All groups share one centre, and each spreads out both ways along 13 directions, with some noise.
Some rows, each with its group after it:
[ -2 -11  -9 -25   9  18   5 -47   3  -9  31  -5   9  13   0 -26  13  34
  26  -4  29]
(2)
[-45 -26   5 -38   7 -22  18 -10 -23   3  15  -7 -30  20  -5  12  -9  -4
 -12 -19 -14]
(1)
[ -8 -50  36 -22  14 -11 -20   0  35  16  13 -21 -16 -13 -17 -21   1  -3
   4 -18  17]
(1)
[-18  25 -22  -2  37  29 -48 -22  21  11 -18   6   4  32  24   8 -14  10
  10  26   8]
(0)
[-11  24 -23  37  32 -14 -18 -19   6   4 -27  -1  28   9 -20   0  23 -19
   4  15  -5]
(2)
[ 10  30   1  -1 -24 -19  -2   5 -27  24 -14  -7  35   7  22  17 -27 -23
   1   8 -19]
(1)
[-44  11 -19  -8  37  14  38   2  12  11 -17  28 -15  11 -26  19  13  30
  -6  -3   1]
(3)
[-16   3 -41 -21  -7  18 -38  19  18  -5  13  -6 -27   9  -5  -7  16  16
 -11  19  26]
(0)
[-18 -35 -37   1   5 -18   7 -81  -5  14  12  -5   9  -1   3  10  22  -4
 -10   1 -12]
(2)
[ 26   3  14  -4 -17   2   2   5 -16  39   8 -18  13 -43  22  30 -54  -6
  -1 -12 -12]
(0)
[  3  -8  27   0  -3 -20 -48  30 -13   7  -8  -4  20  -1   3  -6   6 -45
  -8  26 -15]
(1)
[  4  10   4   5   6  -9 -33 -36 -27  34  24 -26  26  46   5  12   1 -10
  16  -4  22]
(0)
[  8 -26 -26  17  22 -46 -51 -16 -10  -1   8 -33  21  19  27 -43   9  28
  -1  19   1]
(3)
[ -4  -4  26  45  51   6  41  18 -23   9   6 -23   0  18   2   6  16  30
  16 -11  24]
(3)
[ 11   6  -2   1  25 -44  10  63  23  10 -25   2  29  17 -37 -25  18   9
  -3  -4  25]
(2)
[ -1   5 -36 -25   0  -9  21 -24  -8  23 -15 -39   5 -18  -7  10  18  48
  41  22   2]
(2)
[-12   6 -22  -4   2  12 -34 -17 -15  28  20  24  44  38  38  -4  -2  30
   0  26   0]
(3)
[-23   5   1  33  16  34  24 -16  12  28  -1 -22  16   9  10 -12  -4   4
  62 -20  41]
(1)
[ 26 -20  -2 -26   2  30   3   2 -10  -2  17 -16 -23 -23  53  29  -5  26
  -9  25   8]
(2)
[  4 -14 -17   2  23  -5  19   9  22   3 -18 -30 -29 -39   2   9   9  36
 -12  18   0]
(2)
[ 36  -6  16  24  17  -6 -19  12  -1   1 -18 -30  -1 -20   0  17   7 -12
 -12  16   4]
(2)
[  9  -7 -14  -9  59  -6   3   7   3 -21 -38  16 -20 -20 -31  14  11   6
  18  -3  -6]
(0)
[ 26  -5 -16  11 -24 -14  13 -11 -39  -2  28   0 -11 -17 -28  36  18  -7
  -7 -21  -1]
(0)
[-12 -27   7 -13 -30   1   8  17  30  -6 -17  14  -7 -28 -10 -29  16 -12
   7   2  -7]
(1)
[  7 -12  17 -25 -16 -47  23  12 -53  26  20 -26  20  13   7  14  -2 -16
 -23  -3  -9]
(0)
[ -7 -25  -7 -47  16 -20 -28  37  -6   3   6  15 -17 -39 -50  15  17   4
 -25  12 -21]
(1)
[-11 -12  -7   4  29  -5 -23  18 -30   6  -3 -21   4 -32  24   5 -20   8
  -3  29 -18]
(0)
[ 36  -1  -7 -32   9 -26 -27 -19   4  -2   2 -24  21  -1 -27  -9  23  19
 -13  25   6]
(2)
[ -3 -38  23  40 -24 -20  12 -55   6 -13  20 -39  -4 -33 -11 -33  20  -6
   5 -11  -5]
(1)
[ -2   1   1   3  34  19  38  36  -5   2 -10   1 -15  12  -3  14   5 -10
  16 -19  31]
(3)
[  4  20  26   6  -8   7   8 -18   2 -25  -1 -31 -18 -14 -11 -24 -26   4
  38 -24  -1]
(3)
[-25   2  13   3   9 -29  20 -42  15  38 -11 -39  31  23   9  -9   0   2
   2   7  -4]
(0)
[-16   6 -28 -14  16  16   8   5 -31 -28   2  11 -39 -36 -26  25   3  -1
   0   1 -20]
(0)
[  7  18  13 -27 -17 -19  25   8  -4  -6   9  -2  13  11 -60 -18  23  -9
  17 -24  18]
(2)
[  3 -23  -1  48  38   9  -8 -33 -17   5  23 -18  13  11  19   0  18  -3
   5  -2  28]
(2)
[-19  -9   9  24 -30 -28  17 -20  -8  13  -9 -22  26  -9 -19 -28  23 -20
  42  -3  -6]
(1)
[  9 -36  13  33   2 -28 -25   3  26  34   7  39  25 -22 -11   4 -15  -5
 -37 -18 -13]
(3)
[ 10   5   7  39   9  -8 -42  -9 -26   6   6   3  37  17  16 -12 -29 -20
  32 -13  -7]
(3)
[ 27  30 -16 -27  43  -9  -4  11 -34 -20   0  23   4  37 -29  35  12  13
 -17   4   3]
(1)
[ -9 -11  -3 -21  20 -23 -16 -18 -11  20  14   5  15  39 -31  -8   2  -8
  12 -36  21]
(3)
[  5  -5  -2 -36  12  12 -50  10  32  37 -11   5   5 -26 -12  16 -23  11
   3   6  -3]
(1)
[-10   3 -19 -19  -1  -6  36  25 -16  13  11 -19 -25 -14   0  23 -20  15
 -17 -15   4]
(3)
[  0  -7 -15  13  29 -16 -24 -15  -8  -7 -12   1   1 -14 -21  -3   1  22
  12   1 -18]
(0)
[ 28  -1 -19  43  14  25 -20 -23   0  15  11  14  -1   7  21  37  -1  -3
   1 -13  22]
(0)
[-27   6  -5  20  51   1   1 -51  -9 -10 -10  -8  -9  19 -25  17  29   4
  10   1  -5]
(3)
[ 33   1   3  39 -40   4   7 -26 -15  -3  20  27  28  27  -4   3  35 -18
   5 -12  12]
(0)
[ 29  -8  28  22  -1 -19  -3  -7 -46  -1  41 -25  13   8 -13  -5   1   6
   2 -23  18]
(1)
[ -8 -18 -31  18  -4  15  19 -22 -29   7  32 -11   7 -18  26   4   8  22
  -8  12   8]
(2)
[ -9 -24   9  13  -2  -9  -3 -33  -8   4  13  34  20  40  15   0  -3 -46
   5 -24  -2]
(2)
[  6  -2  -2 -17 -13 -21  44  -9   8  -7 -20   3   0  21 -35  14  55 -31
   0   2  14]
(0)
[ 23  -3 -27  12   2   2  24 -43 -35  17  25   0   5  -9   2  35  -5  42
   2 -14   0]
(1)
[-15 -11   1  -4  -2   2  33  39  14 -38   4  43 -26  -3 -26 -22  21  15
 -20 -12   0]
(3)
[-36  40 -27  -8   2 -13  42 -17  -2  24  15 -29  -7 -18 -59  16 -16   1
 -16 -35   4]
(2)
[ 18 -42  -5 -16  50 -18 -26 -21 -12   9  15  15   9  14 -28   8  27  34
  12 -10  12]
(1)
[ 39 -28  15  -9  18  -8  12   0  10 -14  -3 -10 -19   8 -22  16  30 -30
  -7 -16  32]
(0)
[ 24 -20  28  62  20 -29  23  -2   3  34 -18 -20  14 -40 -31  22   4 -20
   5 -28  -5]
(3)
[-14   7 -10   5  24  -9   9 -15 -33  24   6 -17  -9  -5  -2  42 -26  -7
  -7 -17 -13]
(3)
[ 19   4   2 -51 -10 -15 -36 -22  16   0   7  30  35  37  -6 -22  -5   2
  -5   2   1]
(2)
[ -9 -21   0   7 -10 -27 -18 -34   2   1  19  14  -6 -12 -22  -7   6  20
 -39  -2 -29]
(3)
[ 18   3  12 -21  19 -32  13  58  -8   2 -17 -12   0  25   6  15  -3 -20
 -35   1  19]
(1)

New rows, each followed by its group:
[ 43 -12  -4 -54 -18 -45 -15  15  -7  13   7  -5  28   1 -12  -6   8  19
 -29  18   2]
(2)
[ -2  -6 -25   3  13  19  -8 -52 -26  28  18  -9  19   8  46  42 -18 -17
  -4   8   2]
(2)
[ 24 -21  24  -7 -12   0   3 -37  -8  28   4 -34  -4  -8  19  29 -14 -18
  26 -13   6]
(2)
[-34  -9 -21  40  13  33 -21  -1  16  24 -16   7  12 -23  41  -4  -7   2
  14  30 -11]
(1)
[-24  13  31  -1 -14 -11  12 -10  10  28   1  10   1  24 -24   3 -48 -14
  13 -60 -10]
(2)
[-22  14 -22  10 -12  33  20 -30 -35 -30  50   6 -12 -12 -15  -4  14  -6
 -16  -9   5]
(2)
[-25   0 -25  13  -3  14 -18 -24 -16  10  19  52  19  10   8  20   9   5
 -34  23 -25]
(3)
[-15  -3   3  -2 -31  -9  17 -27 -15   5 -13  11  20  10  14  -5   3 -30
  19   7 -27]
(1)
[ -1  14  34 -19  -7  -7  38 -37  -3   4   0   1  17  53 -10   6   6 -25
   8 -17  12]
(0)
[-11  12 -16   1 -34  -8 -22   0  -1 -36   9   4 -23 -29   8 -38 -47   7
   5 -18 -26]
(3)
[  5  -9  -2 -51 -19 -34 -12  -2 -20  37  30   7  26  20  -5  11 -10  22
 -27  -5 -10]
(3)
[  8 -10  24   4  27  15  13  11  -6   8  24  -8   3  47  40  12   2 -10
 -19  -5  40]
(0)
[ 18 -43  10  -8  38 -19   2 -29 -28  -2   3 -28  10  28  -5   7  52  -2
  32   2  24]
(2)
[  3 -21  10  25  12 -38 -14 -17 -25   1  12   2  -1 -15 -24   7  -6 -17
 -24 -25 -28]
(3)
[  1  -6   8  12  49  15  27  20  -4   9   3 -23  -6  28  21  -1   9  34
  10  -2  40]
(3)
[ 14  16   8   3   6  23 -29  -9 -11  11 -12  34  48  38   8  12   0 -51
  37   3  10]
(3)
[-33 -18  13   3   3   2  11 -56 -11 -47  21  13 -25  22 -23 -33  34   0
  14 -18 -12]
(1)
[  1  15   3  23  36  -2  19  18  17  40 -46  35  33   6 -11  34   1  -2
  -1   7 -14]
(3)
[  6 -12   7  32 -25  -3  -1  -8  -5 -10  20  -3   5 -21 -15 -32 -12 -21
  28 -33   1]
(3)
[ 10  -4 -18 -16 -26 -34 -34   1   5  -4 -14  39  24  -3 -14 -11   2 -27
 -10   8 -31]
(3)
[ -4  -5  44  19  29   9 -12  -3  -7 -15 -34   6 -40  13  18  25 -15 -10
  16 -13 -22]
(2)
[ 11  -7  -3 -18   0 -25   8  10 -25   5   6 -10  -2   2  12  20  13  25
 -38  29 -12]
(3)
[  1   8  25 -18  33 -10  23  27 -60  11  14  11  20  48  16  28 -14 -11
  -7 -14   7]
(0)
[ 14  29   9 -44  13 -30 -27 -43 -52 -23 -13 -19  22  53  -5  10  31   0
  14  38 -20]
(3)
[  0  -5 -37   5 -43  10  -8  24  -3 -30   4  23  11 -10  41 -30  18  -3
  -6  37  -7]
(3)
[ 22  14 -25 -33  34 -39 -12  30 -26   9  12 -47   4 -17 -31   3  20  62
 -33  37   8]
(2)
[-22   8  35 -23 -37   0  40  -8 -19 -35  24   9  -9   0  -6 -31  -3   3
  -9  -8 -19]
(0)
[ 19 -12 -17  -9   5 -21 -13 -28 -39 -23  31 -26  11 -12 -10 -26  41  51
  -5  35  -2]
(2)
[ 19  25  -1   3  15 -29 -52   1 -18 -11 -24  -4   4  10  19   7 -38 -14
   7   6 -28]
(3)
[ 21  12  -2 -31  -3 -12 -10 -10  -3   8 -17  18   4  22  -4  38 -11 -19
 -21   6 -17]
(0)
[  3   2   0  -5 -24  10 -24 -31 -19  -6  36  -3  22  23  22 -33   0  31
  14  14   3]
(3)
[ 21 -14 -25 -29  30  16 -11 -19 -16   7  41 -35  -4  -6  20   9   6  49
 -21  22  29]
(2)
[-44  38  20  23  12  10  10  -7   4   8  -5  16 -20  19 -23  14 -48 -24
   9 -53 -16]
(2)
[ -3  -4   5 -17   3 -47  26  -7  -1   6 -17 -21  -7  37  24   9  -9 -11
 -32  -6 -12]
(1)
[ 16   3  39  24  11 -25 -30  -2  -8  -4  -3  10  19  29 -13 -10  -5 -26
   2 -16  -2]
(2)
[  2  -9  -1  21  14 -38  -5 -10 -34  46  -4  -7  31  18   9  27  -8 -28
   2 -13 -11]
(2)
[-10  -1 -27  25 -23  -8 -24  22  -4 -32   1  44  23   4  17 -52   3   1
  16  14 -18]
(3)
[  3  24 -26  10  12 -13  -1 -13  -7  23  -9  -5  16   8  20  19 -24  34
 -10   7 -14]
(1)
[-13 -27   5  13  -1   9  -8 -56  19   3  17  27  -4  17  20  -2 -21 -24
 -13 -27  -4]
(2)
[  2  23   2 -20  43 -18 -56 -37  -5  12 -30  -7  16  42   1  19 -15  14
  19  17 -24]
(2)
[ -4   8 -39 -28  11  10 -19 -39 -28 -25  14   6  13   5   7 -10  30  34
  -2  46 -14]
(2)
[ -9 -14   2   3  -4 -25  19 -20  21  -6   4 -34 -28 -26 -13 -22  -2  58
 -17  -5  -9]
(3)
[ -8 -22 -15  32  43 -14 -33 -32 -34  -2  41 -14  -3   4  26  15 -10  19
 -58  10 -13]
(2)
[-23  30   4   9  36  -2   9  50  14  -5  -3  13  -5  21 -27 -24  -9  31
   1 -20  17]
(2)
[  3  13   0  -5  17 -17 -31 -26   6  30 -19   0  19   2   1  28 -33   8
 -14   7 -32]
(3)
[ 33 -28   8 -66 -17 -10  -7 -49 -34  -4  19 -10   5  11   2  12  17   3
  11  10  -1]
(2)
[-29  17 -34 -37 -15  28   3 -43   1 -19   8   5 -16   6  11   3  16  31
 -12  31 -15]
(3)
[  4  30 -32  -6  22 -16   0  14 -15  43 -23 -34  36   0 -17  18   6  10
  22  20  16]
(2)
[ -9  19  44  14 -13 -27 -12 -19 -42  11   0  -5  12  18 -27  -5 -17   9
  47 -26 -35]
(2)
[-11  -2  -2 -23  38 -24  21  26  23  -1 -43  14   4 -16 -26 -25 -11  37
  20  -3 -14]
(0)
[-11   1 -17 -25 -29  -5  14 -19  -2  10  16  -2 -13 -21 -11   9 -10  11
 -14  -9 -13]
(3)
